Each cloud of rows lies close to a flat space through zero, with a little noise off it, and is much wider in some directions of that space than in others. After each cloud: how many dimensions does that space have?

[[7,-4,-4,4,11,15,-12,-6,7,1,-11,-2,0,3],
[-19,-15,-3,-15,-58,-15,22,19,9,83,-3,20,9,25],
[26,-19,12,7,17,-3,5,-14,-7,7,20,9,-8,25],
[2,38,21,3,-34,-40,-10,-16,51,5,-32,-21,19,48],
[-13,-15,-27,-8,-8,7,9,19,-12,29,-4,12,0,-21],
[-34,33,-22,-19,-61,-30,7,10,22,17,-19,-13,24,-21],
[13,-5,-10,3,3,35,-28,-24,15,-23,-10,4,-3,-17],
[-3,-6,-12,-11,-26,3,8,1,3,45,-2,-1,15,13],
[24,-45,23,13,49,28,16,17,-47,5,38,31,-29,21],
[0,-3,9,6,37,41,-17,-7,-12,-40,0,-12,-10,-17],
[7,3,23,13,26,6,3,20,-14,-17,1,3,-10,27],
[-7,17,-3,-7,-33,-23,1,-6,24,24,-15,-10,17,17],
[-14,-19,-18,-10,4,7,21,15,-29,35,14,0,3,-13],
[-19,-21,13,-2,32,28,14,18,-37,13,16,-7,-10,-5],
[9,-29,13,7,30,24,3,8,-27,-7,22,21,-23,-5],
[7,30,13,3,4,-47,12,-15,3,-28,15,-26,11,13],
[-20,16,-24,-11,-38,2,7,26,2,27,-21,-4,19,-2],
[0,24,15,-2,-29,-9,-11,-15,36,11,-22,-17,17,36]]

8

[[46,37,14,-15,29,73,4,17,61,-15,26,-37,-20,30],
[3,7,16,14,0,10,-10,-9,39,-31,31,-41,20,37],
[-6,-19,5,40,-21,-47,3,-19,-39,-2,-3,15,12,-5],
[-13,34,-41,-16,-17,-21,-20,-8,-32,13,1,-5,17,-26],
[-56,5,-13,-12,33,3,-19,3,-12,15,8,-34,-21,-2],
[11,3,23,-30,23,28,0,1,18,-1,10,-4,-2,17],
[29,70,-12,11,60,31,1,-29,-17,50,7,-58,14,11],
[-54,-40,15,0,-28,-52,-34,-13,-1,-41,15,-4,20,1],
[-21,35,-44,54,-48,-48,-5,-9,-50,30,-1,-16,8,-39],
[23,11,-10,24,2,-31,10,-26,-64,27,-17,15,3,-25],
[-3,37,-2,10,-15,-43,-27,-43,-51,3,36,-32,40,2],
[-23,-19,55,-61,30,37,-16,3,39,-32,57,-26,-1,62],
[-24,-9,-28,-57,0,0,1,-6,-18,-3,5,-2,18,3],
[-15,-3,-36,11,-22,-43,-10,-1,-47,-1,-22,29,-8,-38],
[25,-63,35,20,-25,-27,11,8,22,-46,-19,71,9,20],
[21,20,9,14,7,8,13,-20,-19,6,33,-33,9,28],
[46,2,43,-37,24,45,21,-4,12,18,-12,0,-26,-24],
[-3,26,-43,57,-7,-23,16,-4,-44,44,-16,-5,3,-13]]

10

[[-10,-20,-16,23,-7,-9,12,5,26,-4,-3,-22,-14,18],
[32,-6,-17,-16,-37,15,24,-1,54,-21,47,-40,37,11],
[-43,20,9,13,25,22,-6,-26,-2,35,-17,7,-34,14],
[4,10,2,-2,10,-1,3,-1,-5,3,5,-5,0,2],
[8,-38,-30,8,-35,-41,-9,-6,20,-18,7,-3,5,5],
[2,0,2,1,12,-19,-7,5,-25,0,-12,20,-4,-12],
[-20,22,18,8,22,33,3,-4,-3,19,-11,-15,-20,17],
[-28,20,14,10,25,26,1,-9,-5,24,-15,-1,-24,11],
[6,-14,-12,-1,-19,-14,-7,-6,10,-8,8,-4,6,2],
[-5,16,2,-12,5,-1,-18,-25,-15,16,5,15,-1,-2],
[15,-40,-35,6,-21,-78,-18,-6,-7,-19,2,25,6,-13],
[14,-30,-19,8,10,-83,-17,14,-44,-14,-18,47,-1,-31],
[41,-31,-20,-8,-19,-60,-5,21,-15,-34,8,20,28,-27],
[58,-17,-12,-22,-12,-61,-15,19,-35,-35,15,16,37,-26],
[-58,15,10,18,4,62,8,-28,39,36,-11,-14,-35,27],
[-16,15,4,-5,14,3,-11,-21,-12,20,-3,23,-9,-7],
[25,-18,-9,-9,-20,-22,-3,12,-2,-22,7,8,21,-15],
[-50,28,24,5,29,41,-6,-21,-13,42,-25,35,-29,-9]]

6

[[6,14,12,-21,-15,6,-3,-12,-12,19,-8,-18,4,5],
[-7,-13,-15,9,5,-6,0,12,17,-28,19,9,11,-23],
[-2,3,-21,-25,-12,32,4,29,-17,11,-6,23,12,5],
[-17,-19,-21,-1,12,6,-9,-4,16,-35,15,17,7,-10],
[-2,-4,4,10,8,-8,-4,-10,6,-6,0,-1,-10,5],
[-2,-13,8,35,18,-39,-1,-14,29,-31,16,-8,-13,-19],
[3,9,6,-18,-11,9,-3,1,-18,11,-9,-6,-6,5],
[10,-2,7,39,12,-31,14,-4,29,2,10,-10,11,-11],
[-10,8,-3,-37,-7,43,-9,14,-47,19,-29,23,-25,38],
[12,15,15,2,-8,-6,5,10,-14,21,-12,-10,-13,4],
[-1,-7,-17,4,1,-1,5,10,18,-14,16,7,25,-19],
[-9,-7,-5,-3,4,4,-9,2,-5,-15,0,10,-13,1],
[7,4,8,15,4,-12,7,-2,2,12,-4,-5,-5,5],
[23,5,29,55,10,-56,17,-6,24,6,5,-25,-15,-15],
[1,-5,4,21,10,-16,2,-6,14,-9,6,-3,-4,-5],
[-2,5,5,-4,2,15,-1,9,-27,21,-23,14,-26,34],
[1,1,1,0,1,1,0,-12,6,7,-2,-4,8,3],
[16,10,7,12,-9,-12,16,1,8,25,3,-15,23,-7]]

5

[[8,-21,45,31,-16,-34,-67,-38,-33,-11,27,0,-47,-26],
[-18,12,-3,4,12,28,-23,-6,-11,3,17,-10,-2,-3],
[-34,1,26,7,10,33,-14,36,35,23,-7,-38,-2,-4],
[53,17,-20,-9,-38,1,24,-15,32,-6,-31,-26,-11,-6],
[-3,-17,12,-34,-9,-14,-16,-18,24,6,1,20,-9,-8],
[18,-4,36,65,16,-4,18,32,-18,4,-16,2,-25,7],
[13,11,-33,-2,-18,16,4,1,17,-6,-2,-59,8,-9],
[0,0,-6,-18,7,-25,-63,-36,-35,6,20,10,6,-3],
[-28,9,32,39,2,-11,-17,47,-3,15,-16,-42,9,2],
[33,-28,-13,5,-16,-1,15,-22,10,-22,16,-12,-24,-20],
[7,-22,15,-23,-22,-63,-77,-31,2,12,4,-12,-4,-19],
[-35,-9,-11,2,-23,-16,-10,36,21,-2,3,-82,37,-13],
[-15,-13,-9,-26,-25,-52,-91,-39,-20,-5,31,-38,16,-22],
[-20,-2,-57,-62,23,54,-31,-10,37,18,28,-52,27,-6],
[19,-7,4,4,1,-54,-29,1,-17,13,-12,0,12,5],
[-3,12,53,13,10,19,-15,-3,8,13,-14,31,-39,-3],
[17,-19,-42,-47,18,-37,-66,-28,-9,20,16,-12,30,3],
[-3,-20,16,26,-8,-22,41,41,16,-4,-16,-12,6,2]]

8

[[11,13,-14,-12,21,10,20,4,7,-2,10,-6,-4,6],
[8,27,-1,-57,4,1,25,21,27,2,21,-37,20,1],
[10,-8,-9,9,17,16,1,-2,-8,0,5,3,-12,5],
[22,3,-13,-7,26,8,17,2,-1,0,-1,-7,-6,2],
[39,-18,-40,39,71,29,26,-13,-19,0,-14,4,-38,16],
[22,26,-18,-38,48,12,40,21,19,-5,13,-31,-2,16],
[30,-8,-32,28,54,30,19,-4,-14,3,-7,0,-19,8],
[14,-3,-5,13,12,8,8,-6,-4,-2,1,4,-12,2],
[-4,2,5,-11,-6,-11,-1,0,4,-1,4,-3,13,-1],
[-27,3,31,-23,-44,-20,-23,2,8,-3,4,0,18,-17],
[-15,-12,14,7,-26,-9,-24,-10,-10,2,-9,20,-7,-13],
[-2,12,1,-25,-6,-7,11,9,7,-5,9,-12,10,1],
[-28,23,26,-58,-37,-29,-10,14,19,-6,21,-15,41,-6],
[-13,17,17,-40,-29,-8,-10,14,19,-6,12,-13,22,-11],
[-19,-12,9,41,-26,-1,-29,-15,-18,-6,-15,32,-12,-7],
[-13,8,7,-24,-17,-1,-2,13,13,5,-1,-1,19,-6],
[-38,7,31,-36,-57,-25,-26,13,16,-1,12,-4,32,-12],
[-39,26,26,-69,-56,-27,-12,16,39,-11,26,-27,49,-7]]

2

[[2,-13,-16,13,-21,-11,-8,29,-6,9,-9,-11,-5,5],
[-2,15,-15,-22,22,1,5,-1,-17,-11,-5,8,15,20],
[-9,6,-34,-10,8,-21,11,25,-32,-5,-19,-9,1,24],
[-4,-7,-12,4,-14,-14,-8,37,-15,20,-23,4,14,23],
[-8,29,-6,-29,44,11,11,-31,-13,-28,20,4,-7,-5],
[-8,0,4,0,0,-8,7,5,-3,7,-10,5,2,3],
[2,3,-2,-5,2,5,-14,16,-6,9,-5,11,19,17],
[-14,1,-1,-8,-4,-17,9,24,-15,21,-39,22,34,33],
[4,-18,-5,21,-25,-12,3,13,5,6,-8,-16,-13,-7],
[18,3,-5,4,11,14,10,-40,15,-38,36,-29,-33,-32],
[9,-3,-12,2,-3,0,-5,6,-2,-5,-3,-4,7,10],
[40,-13,-4,26,-6,24,14,-70,47,-64,61,-58,-63,-63],
[-2,-1,10,6,2,3,10,-24,11,-11,16,-11,-24,-28],
[-18,13,7,-18,14,-1,-9,15,-15,20,-9,26,22,17],
[1,14,-3,-17,16,11,-12,2,-8,-3,6,12,14,13],
[2,-23,33,21,-39,0,-21,29,22,47,-27,28,38,15],
[9,10,-21,-12,14,7,-6,-1,-9,-19,12,-8,0,9],
[-6,20,-15,-23,32,0,16,-15,-17,-23,9,-3,-7,2]]

5

[[38,-30,22,-57,-16,-41,-15,-42,8,4,-17,31,-2,-23],
[-10,-4,-9,-9,-39,-6,36,22,-3,-4,-32,-21,11,11],
[4,5,6,1,17,2,-15,-5,1,-1,16,10,-6,-12],
[22,-18,21,-34,-8,-23,-14,-26,7,0,-17,23,0,-17],
[24,-2,29,-1,44,-7,-53,-38,1,-3,31,39,-12,-21],
[-28,33,-2,72,57,47,-17,6,-5,2,66,-5,-7,25],
[-5,1,-18,-7,-34,-2,30,31,1,3,-29,-25,4,14],
[15,-16,-11,-34,-45,-20,19,10,1,-2,-50,-7,9,0],
[-13,-21,-19,-43,-84,-24,65,42,-9,-4,-76,-42,18,9],
[13,11,20,26,67,10,-53,-36,9,1,59,35,-19,-12],
[15,12,24,10,54,-4,-36,-34,11,3,35,31,-12,-18],
[-6,10,-4,30,35,21,-14,-1,-4,4,36,3,0,9],
[20,-28,11,-64,-44,-40,8,-23,1,4,-55,8,1,-22],
[-2,1,-4,13,16,15,1,4,1,-3,5,0,3,-1],
[8,-11,10,-11,14,-8,-17,-12,13,-1,7,13,-6,-17],
[11,22,17,36,71,16,-48,-29,13,-2,58,36,-19,-4],
[16,16,25,25,65,12,-54,-33,10,-2,49,37,-15,-16],
[21,4,20,-14,26,-11,-24,-29,9,0,16,25,-10,-19]]

2

[[-10,-3,-26,-30,9,6,-3,-1,-8,21,-7,12,-6,-10],
[-44,22,25,78,-75,-71,43,-28,17,-45,13,-25,7,-21],
[-12,0,-6,19,-33,-19,20,-12,-6,-16,6,-6,-5,-7],
[-25,40,-4,-35,67,48,-17,31,45,9,-31,55,24,1],
[33,-33,-17,-1,-31,3,10,-10,-43,-8,18,-23,-22,9],
[29,-21,3,10,-16,-2,0,-4,-23,-6,13,-21,-10,9],
[-35,19,-17,-9,-2,-3,13,-2,15,-1,-10,20,4,-14],
[1,6,12,5,4,11,8,3,10,-15,2,2,6,11],
[-7,1,15,26,-22,-33,4,-11,2,-3,7,-18,2,-7],
[5,-6,5,7,-8,-8,0,-4,-5,0,5,-10,-3,1],
[22,-2,12,20,-1,6,-6,8,-4,-13,3,-5,0,7],
[-14,15,7,-5,13,15,9,6,19,-10,-5,13,9,7],
[-6,6,-18,-28,31,15,-19,13,6,23,-15,24,2,-10],
[13,-25,-12,-9,-13,-19,-9,-12,-28,23,8,-20,-15,-7],
[13,-10,29,32,-25,-19,12,-12,-5,-19,16,-32,0,12],
[4,-2,-15,-40,29,32,-7,9,0,15,-6,14,-1,9],
[-18,25,7,-42,53,54,3,17,37,0,-14,32,19,24],
[0,5,21,36,-31,-7,26,-9,4,-38,13,-16,4,12]]

5

[[-14,-7,-17,45,39,5,-1,5,-26,-45,-41,6,21,-2],
[1,17,4,2,42,2,26,-72,-27,-64,34,15,8,-49],
[-31,30,11,1,27,-8,11,-15,-7,-23,-19,-1,-1,-21],
[-7,-14,-6,-9,-6,-12,-8,45,-12,21,-55,13,16,24],
[23,10,11,8,16,20,-29,4,-10,-25,48,-11,41,12],
[11,-29,-5,19,-13,6,-32,27,-29,34,-15,-13,30,44],
[-6,5,-10,-4,-1,26,7,-30,13,-8,46,-26,9,-19],
[-34,-3,-39,5,-32,36,-82,23,-33,6,-2,-19,33,64],
[-4,-17,-65,-10,-32,38,-35,-9,-5,4,28,-12,15,17],
[-30,11,13,15,8,-6,-4,25,3,-6,-43,2,-9,10],
[19,-7,19,-9,-6,22,35,-20,45,-27,64,-2,-13,-30],
[-22,-26,3,-8,-31,-28,7,-4,-27,51,-57,16,-31,18],
[3,-31,-17,4,-20,14,22,-24,9,-3,18,6,-19,-7],
[-12,14,38,39,18,2,-13,37,8,-1,-16,-23,8,22],
[13,-5,-9,22,5,-6,-33,24,-25,6,-21,3,14,30],
[7,-24,-26,13,-2,10,-12,24,-8,-2,-18,5,20,17],
[-5,-6,12,-7,-15,15,-29,-3,-19,-13,23,4,17,29],
[-14,52,-5,-2,5,22,-42,17,26,-38,36,-16,6,7]]

9

[[-25,2,-13,-4,-21,-27,9,-1,62,8,7,-12,12,14],
[-1,-9,-12,0,9,10,10,-10,-23,-2,-1,-5,-5,-10],
[5,30,11,9,-7,4,-12,7,-17,-16,-26,-12,-10,28],
[2,5,9,-2,-6,-10,-7,11,19,5,1,4,4,9],
[-2,-2,-5,-2,0,1,5,-3,-1,-2,2,-2,0,-2],
[-14,-11,-17,-8,-5,-11,17,-4,23,7,12,-7,7,-4],
[-2,-7,-7,3,3,1,1,-3,-5,6,-6,-6,0,-1],
[-20,7,-11,-10,-18,-21,13,1,48,0,10,-8,8,12],
[-13,-6,-10,7,-1,4,8,-18,5,-2,6,-4,3,-9],
[-4,-1,-9,-5,0,1,6,-2,-4,-3,-2,-5,-4,0],
[-19,-8,-27,-10,-6,-12,19,-5,20,5,1,-18,0,6],
[0,-3,7,3,-2,-7,-11,3,16,9,0,6,4,1],
[9,1,1,3,6,7,-2,5,-25,-2,-11,-5,-5,4],
[-12,29,14,8,-23,-12,-4,2,43,-14,5,-1,10,18],
[19,7,17,7,9,16,-11,5,-35,-8,-8,8,-7,-2],
[-8,-14,-16,-7,4,-4,8,-4,3,8,0,-7,-2,-3],
[8,4,10,2,2,5,-8,4,-9,-2,-3,7,-2,1],
[15,2,16,5,2,4,-6,9,-11,1,3,7,4,-2]]

6

[[23,-58,14,17,0,27,51,-48,15,-32,-23,26,31,-13],
[2,7,24,23,-37,9,9,-21,28,12,-9,-40,-5,0],
[6,10,-3,21,8,23,-9,-10,-20,-4,-8,13,8,-1],
[-23,35,0,-18,-49,-30,1,22,50,45,17,-91,-39,-1],
[14,-19,23,24,7,20,7,-26,-9,-20,-17,28,19,-2],
[-9,-19,31,-16,-30,-29,17,-3,42,6,4,-28,-13,-4],
[-16,22,13,-21,-20,-33,-18,21,23,23,17,-36,-27,5],
[-9,9,-2,-19,21,-22,-27,27,-21,3,12,23,-9,5],
[-42,77,-6,-43,-8,-62,-77,77,-7,53,43,-48,-56,17],
[-10,12,-1,-8,-15,-13,-4,12,12,13,7,-25,-16,1],
[-2,-45,9,-28,-12,-24,39,-6,44,-11,3,-13,-1,-6],
[15,-49,-1,1,25,18,30,-21,-7,-33,-15,50,29,-8],
[-3,-8,1,-14,20,-17,-13,11,-14,-6,4,25,0,5],
[-13,21,-4,-14,-21,-19,-5,17,22,24,12,-44,-21,2],
[-9,8,23,-4,-28,-17,-1,2,26,15,5,-34,-16,1],
[32,-43,31,52,-14,53,47,-70,13,-32,-37,14,37,-10],
[-8,19,-48,-18,19,0,-9,26,-20,7,14,1,-6,0],
[2,-26,9,-18,28,-17,-6,8,-16,-18,1,44,5,1]]

4

[[-15,39,56,-15,-22,23,23,-28,-9,-4,-3,-20,-9,-32],
[19,-10,-11,11,-4,-13,-4,54,4,44,18,-1,-28,17],
[28,1,34,13,-6,15,23,-4,-31,20,-13,-2,29,9],
[6,1,0,-1,6,1,7,12,-4,7,12,2,-11,-3],
[24,-2,26,-5,6,16,26,11,-7,12,16,6,9,4],
[0,5,-27,5,5,12,2,1,32,3,-33,-23,-1,-5],
[6,3,29,7,5,-3,4,-8,-6,-8,13,-3,10,-8],
[0,-38,-13,-9,14,-7,5,42,13,17,14,17,-22,18],
[-21,-6,-31,-9,15,14,-35,-6,1,2,34,18,-17,-18],
[56,19,23,0,3,15,33,-1,-14,-12,21,16,37,14],
[-32,30,-11,-36,-26,8,-2,-13,16,-9,-3,-5,-21,-6],
[-8,-13,8,3,15,5,30,17,3,-1,-34,-19,-9,4],
[-5,17,-31,4,-11,-28,-19,4,-2,4,3,-7,-19,-3],
[3,-28,9,-3,4,19,10,29,24,-36,-16,29,12,34],
[30,-41,-52,2,27,-15,-8,56,24,-11,27,42,-6,36],
[35,-3,12,0,-7,18,21,21,6,6,0,22,-3,-3],
[7,12,-3,2,6,4,12,25,4,15,7,-15,-23,-5],
[10,24,18,-1,-26,-10,-19,-18,-31,27,40,11,-11,-27]]

11

[[-1,22,-4,41,-66,-22,9,-34,7,20,-25,-11,30,2],
[3,6,3,-3,-5,5,-4,-6,-7,7,-6,-14,5,10],
[-1,-4,14,-30,45,25,-16,23,-10,-11,19,-14,-27,4],
[7,0,-2,-10,-5,5,-7,-7,-9,9,-20,-5,19,29],
[-6,1,-4,-3,-2,6,6,-7,0,6,4,1,1,-2],
[6,-16,8,-19,47,5,-11,33,0,-24,20,12,-27,-9],
[-6,12,12,-11,11,20,-4,0,-13,8,14,-32,-17,-7],
[1,-5,0,-4,13,1,0,10,1,-8,6,9,-6,-4],
[8,1,-1,3,-5,-3,2,-1,-10,3,-4,-7,4,-3],
[-5,-12,-16,5,-9,-12,14,-13,15,4,-4,29,13,1],
[-9,2,4,-5,19,13,3,11,0,-7,22,-2,-20,-17],
[17,-7,8,-2,23,-8,0,23,-15,-12,16,-11,-25,-30],
[6,0,-4,7,-19,-10,-6,-6,4,2,-23,9,21,22],
[-7,-7,-14,9,-24,-16,8,-23,18,9,-13,21,21,14],
[2,-22,-1,-4,28,-14,12,12,3,-11,30,11,-31,-40],
[12,-27,-8,17,-5,-46,13,-5,16,-7,6,26,-8,-30],
[2,-5,1,-5,15,3,-2,15,0,-11,5,9,-7,-3],
[0,3,5,-10,0,8,-9,-6,-5,8,-6,-15,4,18]]

6

[[-68,10,4,-11,24,6,-11,65,59,-18,73,12,-8,7],
[0,-24,-42,-16,-24,15,-11,13,-43,63,-3,-35,24,72],
[-74,-25,-19,-16,7,15,-23,75,52,6,85,-16,0,41],
[38,2,1,8,-10,-5,8,-42,-39,14,-40,1,10,-14],
[-16,-37,-25,27,8,-30,-24,47,53,8,40,-49,19,29],
[49,22,28,15,-3,-9,19,-52,-28,-17,-54,15,0,-41],
[11,-3,-2,7,-5,-1,4,-12,-16,4,-15,-8,5,-1],
[-62,12,17,-10,26,8,-12,51,63,-35,73,19,-14,-19],
[1,-16,-5,14,6,-16,-14,14,16,7,1,-23,10,14],
[46,-8,1,19,-5,-30,2,-36,-10,-9,-36,-10,8,-19],
[37,2,-7,-2,-18,11,13,-41,-55,23,-53,1,9,4],
[-25,-16,-22,-9,-6,9,-13,37,17,20,30,-15,9,39],
[7,-44,-41,24,-9,-30,-16,38,25,35,12,-57,29,61],
[49,-4,-16,7,-17,-10,8,-37,-30,24,-40,-13,20,8],
[-34,14,6,-32,-3,29,-4,20,-10,14,24,16,-8,11],
[-53,-37,-36,19,12,-21,-24,73,73,7,78,-37,6,40],
[-12,-3,1,-2,0,3,-7,6,2,-3,6,3,-5,2],
[-2,-18,-16,4,-7,4,-6,9,-4,22,9,-25,7,30]]

3

[[20,-1,-9,2,5,10,0,-22,-14,-4,-7,13,-3,5],
[20,3,-16,-16,24,-1,3,25,37,-63,12,-51,-13,-7],
[18,2,1,-26,-4,-9,-39,12,13,-44,8,-16,18,-20],
[10,-2,0,2,8,-6,19,8,26,-47,6,-24,-48,-2],
[1,0,50,-52,-6,-13,13,-5,-50,41,8,8,19,-32],
[-24,5,3,0,-24,-17,-34,18,13,3,1,12,30,-4],
[7,1,3,-4,20,5,28,-5,4,-6,9,-22,-25,-4],
[9,18,-39,13,23,17,4,34,32,-20,-11,-48,0,6],
[12,6,7,-1,-8,-2,-5,-37,-13,2,0,23,-13,-10],
[-17,12,-32,35,2,14,10,25,19,17,-20,-12,-1,22],
[20,-5,35,-33,7,-1,1,-23,-24,1,16,-7,-12,-33],
[0,15,-59,40,6,19,10,52,37,-23,-38,-32,-15,34],
[12,2,10,-20,5,-3,2,12,5,-21,6,-24,-13,-17],
[21,0,-2,15,13,17,15,-35,-7,-1,1,-1,-41,-5],
[10,-8,40,-35,2,-10,-7,-18,-16,-5,23,-5,-5,-34],
[-8,22,-5,-5,-9,-6,8,35,10,0,-17,-21,-10,-11],
[11,-13,28,-25,7,-13,8,-19,-4,-24,24,-3,-19,-16],
[2,-1,-34,30,5,23,-10,21,8,6,-21,-9,12,23]]

8
